The rows of a group lie close to one hidden flat surface of 7 dimensions, which may be shifted away from zero. Surfaces can cross.
(in the rows, 128 means zero)
Some rows, each with its group after it:
[161 193 169 130 114 200 159 116 159 140 138 122  98 164 152 111]
Q_835
[165  82 156  61 140  71 164 175 100 151 146 171 144 161 118  99]
Q_291
[136 115 152  96 116 129 105 106 135 181 111 169 195 177 172 162]
Q_609
[160  61 170 124 129 139 129 143 167 130 143 143 121  80  94 141]
Q_215
[ 89  69 143 119 139 136 173 124 122 178 110 111  88 116 110  68]
Q_609
[141  91 112 150 101  95  85 128 119 124  99 130  68 124 119 159]
Q_291
[127 123 125  99 151  69 111 144  89  99 117 146 111 114 116 119]
Q_190
[155  93 156 117 122  73  57 109  99 145  85 164  87 191 158 138]
Q_609
[114 133 137  97 154 111 152 140 113 126 138 133 151 121 127 100]
Q_190
[171 105 193 119 149 130 116 152 164 112 171 136 187 114 115 113]
Q_215
[ 26 174  67 115 114 164 165 107 108 162  79  99 122  67 135 104]
Q_190
[115 101 126 160 117 131 118  92  97 137 106 115 124 166  67 124]
Q_835
[174  86 117  99 111 112 183 116  97 149 137 181 102 190  81 172]
Q_835
[167 133 152 112 121 117 146 153 113 132 147 140 147 182  96 112]
Q_287
[144  86  94 171 112  90  89 124 110 101 123 118  83 131  99 167]
Q_291
[118 183 126 105 100 136 130 166 127 144 120 114 175 128 136  94]
Q_215
[131 135 139 132 134 111 114 140 126 132 115 113  66 138 172  91]
Q_609
[139  80 161  92 111 180 161 116 172 184 130 168 182 102 113 169]
Q_287
[123 175 122  92  86 126  90 139 118 149  74 145 114 117 145 143]
Q_190
[104 105 153  93 204 118 163 136 154 109 159 135 134  54 179  95]
Q_522
[114 142  91 144 111 125 119 119 114 114 116 123 120 124 117 152]
Q_291
[ 82 159  89 108 168 145 174  72 108 126 127 150 150 135 157 154]
Q_522
[100 110 107 181 136 167 143  93 153 137 138 100 119 129 147 135]
Q_190
[114 131 118 114  96  95  65 167 121 148 111 123 223 124 139 129]
Q_835
[ 94  97  83 156 111 145 161 126 136 139 122 101 100  77  96 137]
Q_215
[110 137 125 134 132 137 163 123 101 134 134 109 150 161  85  90]
Q_287
[144  94 136 102 129  88 121 127  92 123 124 159 148 147  76 141]
Q_190
[157 130 144 115 170 103 122 147 148  82 160 142 110  88 165 133]
Q_522
[123 127 116 183 157 122 113 115 134  76 144  91  57 106 135 118]
Q_190
[146 106 201 109 186 104  73 125 158  96 153 146 201 103 156 121]
Q_522
[103 135  99 151  96 140 103 114 130 159  88 114  82 128 166 139]
Q_287
[129 153 118 120 173 116 136  95 115  95 141 155 117 146 156 149]
Q_522
[145 139 133 135 164 142 188 125 134 128 190 124 178 191 149 104]
Q_190
[125 135 106 111  80 110 106 146 101 162  89 138 136 152 119 143]
Q_287
[ 90 122 118  98 109 154 155 128 130 189 111 135 196 124 128 122]
Q_835
[148  95 150 142 144 105 103 159 150 105 174 118 207 117 119 124]
Q_835
[165 166 182 101 102 140  80 140 142 138 104 147 129 145 148 129]
Q_215
[ 59 150 106 167 131 176 114 104 162 151 100  78 101  71 191 105]
Q_609
[ 94 115 119 149 146 192 182 101 176 149 149 110 122  84 155 124]
Q_835
[133 128 130 109 104 156 141 148 153 141 128 137 151  76 107 150]
Q_522
[132 162 141 138 167 121 126  93 105  98 138 127 108 178 147 110]
Q_522
[120  91 195  80 107 152 100 127 162 188  70 156 103  69 144 116]
Q_291
[107 151 147 126 129 122 154 140  89 155 105  93  73 182 122  28]
Q_609
[187 176 127 145  81 120  84 144 116 112 122 134 107 194 126 159]
Q_835
[112 189 141 103 103 178 131 109 133 145  90 134 129 111 126 129]
Q_291
[121  89  99 141 120 105 100  96 114 135 110 147 119 145 135 172]
Q_190
[103 178 107 148 105 161 115 118 135 138 114 101 151 129 140 132]
Q_215
[182 163 140 145 108 105  67 162 137  83 135 121 108 135 139 144]
Q_215
[125  83 118 128 107  92 106 111  77 152  94 143 140 178  65 140]
Q_835
[120 104 136 137 101 147 133 129 142 194 115 114 139 171 156 106]
Q_287
[ 85 142 120 103 165 142 129  80 133 131 126 151 200 110 163 153]
Q_522
[ 84 126 120  90 177 100 136 146 136 120 133 134 163  61 182 105]
Q_291
[106  72 118 127 105 135 153 102 111 182  90 136  83 146 105 131]
Q_609
[154 160 155 106 130 124 120 136 124 105 127 143 117 128 116 127]
Q_291
[144 169 137 140 120 159 178 131 109 106 155 108 129 162  50  98]
Q_190
[116  75 144 118 153 159 199 114 152 157 168 134 183 118  94 113]
Q_835
[121 157 174 104 165 111  82 160 154 113 136 114 175  89 198  81]
Q_215
[164 146 145 117 151 130 172 131 122  99 167 139 129 161 105 117]
Q_522
[179 148 149  79 113 143 137 145 158 118 135 182 112  94 143 181]
Q_287
[175  84 186 109 143 139 139 132 161 129 162 158 146 118 114 142]
Q_287
[167 195 161 118 115 112  71 139 116 111 103 134  88 174 161 111]
Q_215
[124 196 116 153  97 172  94 136 158 121 136 103 219 127 147 148]
Q_215
[175 118 181 115 138  92  73 127 120 131 126 159 142 195 161 127]
Q_609
[ 90 169  92 126  89 171 119 107 137 152  95 129 169 101 132 175]
Q_522
[124  87 171 102 124 120  83 133 157 157  84 145  92  68 156 129]
Q_291
[ 94 124 117  97 140  88 115 139  95 112 107 136 152  81  91 122]
Q_287
[169  65 117 130 111 118 150 128 136 142 131 161  60 135 127 179]
Q_609
[138 118 117 105 105  84  78 143 106 115  97 155 119 103 113 162]
Q_287
[150  73 138 161 126 121 107 121 139 106 150 125 152 129  71 154]
Q_291
[123  97 147  92 116 105  79  95 117 188  82 173 160 177 177 155]
Q_609

New rows. What belongs after each?
[164 110 144 166 161 117 148 132 123  78 187 111 131 158  80 113]
Q_215
[122  63 155 116 146  75  58 157 153 146 107 134 118  77 194 117]
Q_287
[ 91 190 122 107 103 156 134 141 125 162 105 108 177 127 147  92]
Q_215
[101 130 173 125 125 177 143 118 142 166 121 105 168 128  96  73]
Q_522
[114 116  96 129  77 151 168 102  97 188  87 134  87 184  96 140]
Q_609
[127 186 124 100 103 148 156 142 118 172 118 131 145 187 174 102]
Q_609
[123 107 145 127 112 151 160 137 134 147 111 118  64  90  85 101]
Q_522
[153 138 118 113 119 124 105 112 132  86 111 165  90  77 102 202]
Q_287
[155 137 160 147 112 161  79 121 169 118 134 132 161 121 131 163]
Q_215
[116 164 125 147 122 136 119 133 119  94 108 102  69  90  88 109]
Q_190
[110 117  94 124 120  98 136 196 133 118 132  97 117  51 132  93]
Q_215
[ 69 152 134 127 137 159  92  81 140 152  94 122 188 109 165 132]
Q_522
[119  91 105 163 130 139 158 119 129 115 144 107  97 110  85 132]
Q_215
[145 127 192  83 149 134 130 144 152 153 130 149 138 120 169  93]
Q_835
[119 113  94 119 109 160 189 134 150 157 155 137 181 121 127 158]
Q_835
[145 136 170  71 132 109 137 158 101 117 125 151 162 115  59 100]
Q_190
[122 178 148 120 146 123 107 161 137 114 143 106 182 122 165  88]
Q_215
[145 132 115  88 112 135 157 141 143 159 121 164 111 120 180 157]
Q_835
[162 141 140  98 107  98 109 175 128 145 124 138 118 154 175 113]
Q_287
[140 122 122 119 151  64 105 161 103  89 125 131  63 108 143 113]
Q_291
[111 103 134  99 125 144 117  73 120 145 101 176 184 120  88 188]
Q_522
[128 142 107 116  84 100  81 153 111 152  98 132 181 149 135 147]
Q_835
[158 195 128  94 119 134 135 132 115 117 135 154 158 169 134 149]
Q_291
[127 105 122 151  99 155 103  81 134 162 100 137 129 162 121 171]
Q_609
[121  71 154 105 115 138 127 123 150 175 114 148 165 107 119 142]
Q_291
[ 70 127 101 125 145 100 111 119  98 111 100 113 132  78 103 116]
Q_287
[123 135 123 107  69 149  96 111 137 188  61 156 100 125 157 169]
Q_291
[125 113  85 138 112 132 141 112 130 137 115 137  77 118 153 174]
Q_835
[114  97 110 101 112  92 104 140 119 162  82 150  85 103 176 142]
Q_291
[119 158 128 111 143 169 179 118 143 126 141 136 126  97 127 127]
Q_287
[167  93 179 131 134 146 122 143 171 118 163 138 172 103 100 137]
Q_215
[117 166 100 167 130 149 164 116 110 107 162  93 165 175  88 113]
Q_215
[131 135 123 100 125 110 135 138 106 131 116 141 114 127 129 123]
Q_291
[128 108 146 122 155 117 144 132 132 112 123 126  36  83 133 104]
Q_522
[130 147 160 150 115 141  57 110 136 121  94 114 128 134 133 128]
Q_522
[100 118  88 189 117 158 109 111 162 111 135  94 131  76 132 168]
Q_215
[120 107 174 142 172 164 132 110 171 120 172 118 218 108 130 115]
Q_215
[142  99 202  60 144 112 130 135 121 168 116 164 149 149 127  87]
Q_835
[133 148 125 129 109 102  60 167 147 122 123 119 171 108 181 137]
Q_835
[175  87 180 117 133 119 136 150 137 143 160 141 159 172 110 106]
Q_287
[117 143 110 150 146 120 153 132 108 105 146 101 114 143 113  93]
Q_215
[185 139 113 116  91 136 169 146 125 144 144 155  89 184 131 157]
Q_609
[154 155 145 106  83 152 139 139 116 157 105 140 117 162  92 123]
Q_215
[130 179 121 147 141 156 173 128 127 110 162 101 123 159 130  93]
Q_190
[113 131 126 148  94 139  53 108 139 133  65 122  75  86 139 156]
Q_522
[147 143 152 118 112 150 140 133 140 147 139 132 153 153 125 120]
Q_835
[148 134 161 101  88 137  77 170 169 146 103 138 142  70 153 139]
Q_215
[154 114 137 184 134 113  82 129 133  85 150 104 135 144 105 134]
Q_835
[ 94 166 118 143 147 150 129 126 153 119 124  98  96  84 191 100]
Q_190
[163 170 150 142  89 100  36 127  97 119  82 126  87 189 130 126]
Q_835
[100 120 135  93 192  91 159 150 118 109 156 127 152  98 158  80]
Q_190
[159 163 172 142 141 119  86 136 133 110 137 115 120 179 165  89]
Q_609
[132 119 107 159 121 122 102 160 155  95 148 100 133  76 131 141]
Q_215
[121 147 102 160  96 186 166 105 138 145 143 107 159 159  94 146]
Q_835
[113  88 105 105  98  91 118 122  86 167  89 152 155 153 100 150]
Q_835
[137 139 171 109 147 160 143 136 169 142 142 132 130 104 180 101]
Q_835
[180 127 209 127 157 141 129 144 157 112 172 127 149 145 129  89]
Q_835
[ 87  83 163 137 149 185 137  45 155 169  94 139  84 105 136 134]
Q_215
[121  92 146 125 126 119 132 133 121 151 130 125 161 149 107 103]
Q_287
[ 93 120 168 101 207 132 162 123 147 122 162 125 175  92 172  72]
Q_522
[113 145 166  90 127 159 134 138 157 173 114 132 165 112 170  95]
Q_835
[ 82  81 131 121 133 164 176 109 139 186 116 116 132 107 123  98]
Q_609
[165 171 144 132 129 110 100 150 129 112 128 122  79 164 191 103]
Q_609
[ 79 184 147 137 144 171 108  91 136 150 120 103 220 153 165  96]
Q_522
[161  99 164 130 128 107 114 120 111 136 122 140 102 187 108 114]
Q_609
[143  77 109 161  96 134 115  91 121 143  97 140  48 150 100 177]
Q_609
[123 112 153 122 170 107 145 146 126 112 148 114 118 110 131  77]
Q_215
[178 128 154  71 101 134 131 163 163 152 127 181 136 104 164 167]
Q_287
[ 75 115 124 152 131 146 103 106 140 146  99  99 140  99 138 110]
Q_835
[ 94 139 112 105 131 125 124 134 132 137 106 127 118  79 156 122]
Q_287
[123  59  89 106 142  95 153 129 141 139 133 163  94  82 172 178]
Q_835
[133 161 106 142  82 153 113 109 120 127  94 132  92 133 102 175]
Q_522
[128  46 104 138 149 115 176 106 126 129 151 149 103 119 103 162]
Q_835
[152 140 147 115 116 112  79 139 136 121 103 147 110 121 163 145]
Q_190
[105 116 177 137 106 176 140 127 140 169 102  90 102 116  82  62]
Q_522
[148 152 126 145  97 119  81 145 125 124 121 118 159 157 127 138]
Q_835
[116 134 156 140 109 192 137 103 147 136 123 119 165 109  62 134]
Q_291
[119 120 156 142 102 155 120  81 104 154  81 124  82 167  64 117]
Q_522
[124 129 174 170 160 124  50 129 161  96 132  88 120  95 164  90]
Q_835
[106 118 125 138 130 129 107  85 113 131  82 133  50 113 124 137]
Q_522
[141  99 126  58 105 103 155 148 116 199 113 185 174 163 159 146]
Q_291
[100  88 126  99 103 145 147 121 136 189 107 149 176 114 124 142]
Q_291
[110 146 108 100 117  93 104 155 107 132  96 134 122 103 147 121]
Q_287
[110  88 197 112 145 177  94  86 188 165 101 150 142  67 167 140]
Q_215
[ 87 153  93  94 124 108 130 136 112 146  90 133  99  94 177 122]
Q_291
[ 49 137  81  92 118 125 152 118  88 156  77 128 137  83 100 116]
Q_190
[ 90 131 126 138 100 166 134 132 144 157  87  94  66  70 123 101]
Q_522
[125 141 109  86 117  83  97 150  97 100 100 158 130  80  99 158]
Q_287
[ 58 128  81 138 141 149 185  99 107 140 121 101 132 108 108 107]
Q_190
[149 127 134 166 115 168 138  99 138 113 148 124 137 159  79 154]
Q_215
[107  74 105 128 147  96 112 135 146 126 129 134 125  66 174 153]
Q_835
[130 148 132 130 128 162 140 149 173 135 156 119 167 103 170 128]
Q_835
[109 173 110 133 133 171 179 122 136 148 149 112 158 165 160 110]
Q_190
[109  68  98 125 110 121 140 122 127 171 123 143 180 131 117 165]
Q_291
[107 156  87  88 109  85 129 150  91 143  81 143  58 122 175 120]
Q_291
[110 107 145 126 112 156 146  89 108 156  88 130  89 134  65 121]
Q_522
[121 135 155 112 164 136 149 122 138 121 151 132 150 122 136 102]
Q_522
[ 77 107 168 133 125 154  67  64 128 166  64 127 157 124 112 130]
Q_522
[137 116 122 103 141  94  98 142 137 126 132 157 147 113 182 158]
Q_291
[121 190 130 100  89 160 114 135 141 167  96 138 145 132 176 133]
Q_190
[131 102 183 121 177 104  90 142 159  99 134 123 100  66 166  93]
Q_522
[ 92 121  74 153 121 125 162 156 121 121 139  86 122  84 107 109]
Q_215
[143 117 210 133 169 129 104 119 134 118 144 116 145 156 115  65]
Q_522
[129 168  98 120 138 129 126  67  96 104 122 170 151 183 124 195]
Q_522
[177 116 111 147 114 113 129 123 120 105 138 149  73 164 120 175]
Q_835
[102 154 134 137 177 122 110  63 100 106 113 133 103 170 163 122]
Q_522
[112 100  97 104 146 112 147 110 127 112 109 162  43  59 137 170]
Q_522
[ 81  85 134 142 126 145 133 121 137 194 110  97 154 141 156  79]
Q_287
